The first 6 rows are patterns. Each new row is the sum of 2 different patterns, raised or lowered, with some noise. Before adding, each is slid sideways (what falls off one end comes back at the other) and multiplied by a number that may be negative. Names go in the order of the patterns.
In the rows, zero is written as 128.
Known rows, each followed by the names of its patterns:
[131 148 157 123 144 164 142 140 100 146 159 157 159 133 105 163 104 160
 127 128 127 105  98 109 110 107 118 103 139 133 124 109 136]
(2)
[ 99 140  97 157 115 159 104 151 152 147 100 126 116  97  94 144 136 118
 113 146 142 121 161 139 135 147 100 132  98 142 145 102 119]
(3)
[111 119 116  97 125 115 117 100 158 162 140 107  92  95 129  95  91 138
 146 116 101 101 122 160 120 160 160  98 109 165 162 129 153]
(0)
[ 91 150  98 142 110  98 164 136 133 106 115 103 122 120  99 137 129  92
 160 162 154 133 110 141 104 160 161 110 122 159 134 163  92]
(1)
[166 111 132  94 114 147 130 128 103 153 144 121 150 105 161 139  94 140
 126 127 161 112 100 147 141 134 160  91 116 155 164 123 161]
(5)
[144 111 131 113 133 136  97 153 155 134 130 120 159 141 131 144 127  97
 136 128 163 111 156  97 116 153 122 102 137  93 151  93 115]
(4)

New rows. What belongs after each?
[149 101 126  98 110 157 123 146 112 115 113 100 119  79 138 134  76 142
 131 149 108 127 125 120 131 162 122 129 128 124 141  74  72]
(3) (1)
[113 105 113 132 163 130 127  90 115 138 113  86 131 132 103  93 117 125
 143 113 158 154 102 130 156 151 137 130 117 107 125 113 111]
(3) (0)
[104 112 129  78 104 113  97 135 140 128 111  81 147 102 158 122 114 106
 147  95 160  88 134 117 120 134 123 148 131 104 139 104 104]
(3) (4)
[158 172 158 188 155 166 147 169 168 172 140 141 143 181 183 156 198 170
 161 166 176 190 174 171 182 163 168 178 154 183 168 195 157]
(2) (3)
[142 155 192 158 182 143 134 161 170 137 174 124 204 177 139 198 148 165
 190 117 166 141 173 181 173 168 160 185 157 147 201 149 137]
(1) (4)
[188 114 121 138 154 120  80 114 148 149 162 161 154 162  95 137 119 185
 167 117 116 166 101 144 138 182 118  94 150 113 163 135 137]
(0) (4)
[142 177 147 148 180 158 147 120 170 137 168 161 153 163 149 157 154 170
 123 136 151 168 172 184 156 188 197 146 150 182 181 182 148]
(2) (0)
[122 123 120 114 128 111 107 140 153 130 136 100 124 121 137 130 116 105
 148 111 135 110  96 136 102 132 116  94 152 138 126 111 113]
(1) (4)
[179 107 149 135  92 119 101 103 149  89 168  73  90 157 121 103 111 101
 164 135 130 172 121 144 147 122 130 126 158 137 126 139 135]
(1) (4)
[128 161 145 185 167 169 164 208 157 184 146 184 170 184 179 146 118 199
 141 182 150 168 165 135 151 149 145 151 133 138 151 171 164]
(2) (3)
[ 77 124  79 137 101  85 101 136 106 130 119 146 103  99 123 118 105 100
 111 102  93  96  96 126 110 115  95  97 118 116 140  99 127]
(3) (4)
[ 89 115  93 145 104 137 121 170 157 130  75 102 113  73  68 147 146 107
  92 126 135 139 151 157 153 123  85 152 117 139 158  90 109]
(3) (0)
[121 165 108 117 170 129 159 101 163 170 128 169 115 180 161  93 172 159
 149 180 126 137 171 160 159 176  91 139 172 202 131 195 167]
(5) (4)
[112  86  62 111  99  88  99  76 151 154  75 130  96 131 123  63 100  85
 120 114 118 125 110 146  91  95 152  78  85  73 115 109  98]
(3) (1)
[153 113 177 120 150 162 145  85 137 121 136  89 165 111 114 138 140 119
 131 127 157 107 133 121 119 109 130 148 118  97 128 160 111]
(3) (4)
[118 119 101 139 108  86 121  89  85  76 105 106  84 115  60  69 109 100
  58 109  85 135 119  66 110  87  99 108  75 100  91 107  99]
(0) (1)
[ 89 112 108 101  89  93 112  78 108 113 106 121 129 111 113 101 105  77
 121 125 110 128 124 118 145  91 121 121 113 132 110 103 110]
(0) (4)
[ 66  62 131 151  78 132 105 133 115 150 153 156 157 115 146 105 160 126
  94 119 117 122  91 124  81 153  84 105 126 126 126 101  80]
(2) (3)
[ 99 136 148 129 117 115 157 158 138 131 109 102 135  80 158 133 117 108
  87  94 125 103 123 132  82 121 149 137 106 146 116 135 143]
(2) (0)
[130 103 133 130 111 115  88 132  98 168 110 141  96 133 149 157  90 140
 105 104 103 143 148 136 125 154 152 128 169 135 133 146 115]
(2) (3)
[115 127 111 147 136 115 133 114 124  99 107 134 111 124 110 126  80 153
  92 152  97 128 129 113  78 101  97  82  85 110 125 110 101]
(2) (3)
[138 163 134 121 182 164 174 129 185 130 177 148 168 144 157 146 182 135
 174 199 202 160 149 145 189 120 163 158 126 141 131 116 161]
(2) (3)
[139 108 146 149 120 149  90 163 132  94 137 121 161 115 106 141  89 103
 138 107 150  83 118 125 116 143 176 131 139 109 152 119 151]
(2) (4)
[ 63  71 113  83  74 114  42  44  49  55  87  57  88  37  64 104  85  39
  51  31 100  84  40 101  73  82  82  33  65  86  85 101 109]
(0) (1)
[146 102 143 142 134 145 143 153 146 144 143 144 114 133 135 155 120 144
 108 113 144 121 103 129 111 156 109 111 124 109 130 138 115]
(2) (4)
[ 95 107 146 107 125 100 141 150 102 115 103 116 117 134 123 122  85 120
 122 130 116 133 133 125 138 150 134 118  98 139 118 139 132]
(2) (4)
[122  79 118  70  79 127 163  92 130 100 105  81 105 103  96 112 128  73
 158  96 131 134  69 146 110  89 108  94 133 106  65  74 117]
(5) (4)
[124 146 140 144  94 119 130 148 156 172 142 157 183 134 125 154 143 161
 125 119 151  98 107 145 156  89 124 129 132 139 154 159 171]
(3) (0)
[128  96  97 164 113 125 117 109  95  84 115 108 139 133  79 122 168 115
 139  93 123  87 121 117  79  90 122 107 121  85  79 125  67]
(2) (1)
[141 148 109  99 120  86 129 138 111  80 110  99  86 137 120 144 141 110
 123 124 147  90  96 119 114 149 112 112 154 129 116 113 103]
(0) (5)
[119 145 114  78 120  74 112 105 116 127 151 102 106 113 102 136 139 113
 142 142 100 171 143 141 131 122 129 102 135 128 113 107 122]
(2) (1)
[191 115 162 148 122 148 158 143 149 147 106 168  99 168 108 123 131 146
 164 173 177 178 120 158 163 160 138 129 126 119 131 165 111]
(3) (4)
[ 68 135 136 138 109  94 133 115 117 144  99 102 108 117 152 102 157 103
 116 151 123  97 138  79 137  85 116 129 100 110  86 125 117]
(2) (4)
[132 150 161 146 141 139 100 130 105 137 145 102 137 118 144 103 163 130
 171 134 153 163 170 123 141 112 124 129 166 159 133 112 168]
(2) (3)
[159 150 150  94  87  97 136  87  87 107 105 115  85  67 101 131 137 127
 114  71  80 143 163  88 159  78 113 109  98 136 136 127 113]
(2) (0)
[142 125 165 142 120 182 165 153 202 187 187 170 164 165 138 199 183 164
 146 188 190 190 138 137 169 150 194 140 136 196 159 191 154]
(1) (5)
[140 109 162 142 103 177 121 168 168  89 138 151 174 123 151 188  97 111
  99 120 153 107 122 112 138 146 154 142 113 126 156  79 169]
(5) (4)
[142 114 114 130 156 104 160 135 107 136  94 120 133 129 131  92 156 150
 126 144 106 166 139 105 142 124 110 153 117 127 131 149 116]
(5) (4)
[162 140 177 169 212 197 155 130 197 130 166 177 167 190 163 136 155 156
 170 145 139 181 158 182 134 167 194 174 189 165 159 203 196]
(2) (5)
[126 106 128 146 129 125 102 124 117 103 159 132  95 116 129 121 132 144
 122 151 116 145 122 135  99 115 120 145 163 162 118 145 153]
(3) (0)
[145 121  99  67 136 167 101 135  94  78 111 103  90  87  95  58 168 151
 101  62  80  52  81  90  70 144 138  82  83  85 124 120  90]
(0) (5)
[186 195 211 174 204 183 187 166 167 175 165 164 176 200 194 184 180 171
 163 196 171 168 193 180 180 156 175 185 187 176 186 202 155]
(3) (0)
[183 108 174 143 163 142 110 124 115 132 158 161 136 135 170 139 131 184
 122 118 130 116 154 111 163 126  98 145 123 124 114 130 156]
(3) (1)
[121 166 129 151 132 142 138  84  95 137 152 158  99 141 153 109 119 166
 140 148 102 124 108 135 118 125 149 130  98 163  90 173 148]
(0) (4)
[110 134 166 109 140 120 105 164 145 163 139 160 116 148 123 136  96 106
 128 174 152 142 177 181 114 117 149 160 131 125 122 110 105]
(3) (0)
[141 109 115 136 113 163  98  89 137 109 143 106 115 161 137 138  94 117
  92 127 128  89 128 112 100 136 169 140 144  98 148 116 162]
(3) (1)
[107 116 126 110 110  90 110 124  91 142 127  71  92 134 159 104 112  84
  87 103 110  89 123  86  96 138 140 140 121 102 103 131 100]
(2) (0)
[114 130 115 124 105 108 117 128 117 115 121 137 104  98 116 120 119 102
 108  87  99 111 119 118 126 119 112 110 133 134 146 121 141]
(2) (3)
[149 163 137 194 154 190 171 152 165 166 147 137 142 186 117 119 119 113
 155 104  99 129 121 174 151 106 115  86 154 145 135 177  95]
(2) (4)
[101 129 149 185 126  93 120 107 156  86 124 108 155  88 126  83 100 137
 145 156 164 129 144 144 148 138 164  95 107 123  69 114 109]
(3) (0)
[125 136 108  94 137 112 122 129 120 130 124  96 115  95 135 117 108 121
  96 129  89 156 114 146 107 135 123 136  94 133 100 106  75]
(3) (4)
[114 140 101 102 142 100 115 133  85  57  82  82 131  79 116  64  82 122
 114  88 113  62 134 143  88 125  85 124 117  62  91  89 138]
(3) (1)
[158 163 136 155  99 190 128 146 143 160 131 148  96 149 134 109 143 116
 158 137 130 147 125 120 153 162 141 127 160 146 137 114 178]
(2) (4)
[118  78  75 120 103 130 101 106  84 106  96 102  81  91  80 124  86 103
 131 111  92  96  91 114 104  83  98  82  80 112  96 102  81]
(3) (5)
[175 143 163 164 117 152 117 126 157 135 119 118 153 164 119 166  99 152
 156 105 128 138 114 170 103 106 157 135 140 151 108 128 137]
(5) (4)
[188 168 209 146 149 162 154 177 144 158 155 180 192 201 155 154 130 187
 135 175 187 166 169 179 151 193 177 193 200 179 168 161 205]
(0) (4)
[190 146 178 191 168 172 177 186 196 177 193 205 203 189 181 186 197 197
 206 196 165 173 197 191 186 198 163 173 185 162 154 177 147]
(2) (4)
[ 92 146 113  81 120  69 148 103  95 141  96 125 114 104 117  85 146 143
 131 119 112 153 120 115 145  98  75 110 114 153  94 148  75]
(1) (4)
[108 116 105 143 124 123 108 140 108 120 138 125 150 166 131 145 111 130
 136 150 158 136 102 132 103 130 104 133 128  81  79 104  93]
(2) (0)
[114 127 115  96 119 121 144 113 101 129 129 147 116 139 134 109 116 135
 150 129 126 134 139 134 115 120 127 113 129 159 138 131 130]
(0) (1)
[172 176 206 172 179 201 176 154 153 178 211 175 203 150 144 206 147 171
 174 144 181 131 140 165 145 155 152 154 179 151 180 172 176]
(2) (4)
[145 102 152 171 130 115 124 106 170 134 101 102 123  97  96 138 141 161
 158 107 122 142 160 124 110 154  98 158  87 133 152 111 124]
(3) (5)
[138 163 121 148 114 136 139 184 165 124 139 171 121 188 141 160 149 147
 160 159 135 119 147 152 130 112 121 160 153 121 121 133 117]
(1) (4)
[109 157 174 143 171 120 129 145  96 128 148  95  80 136 153 156 103 120
  76 105 118 104 114 142  94 135 135 108 182 114 171 180  76]
(0) (1)
[117 133 137 103  97 147  84  81 121 114 139 101 101 115 107 130 131 106
 121  80 142  82 139 140  93 124 140  98 152 113 137 123 103]
(5) (4)
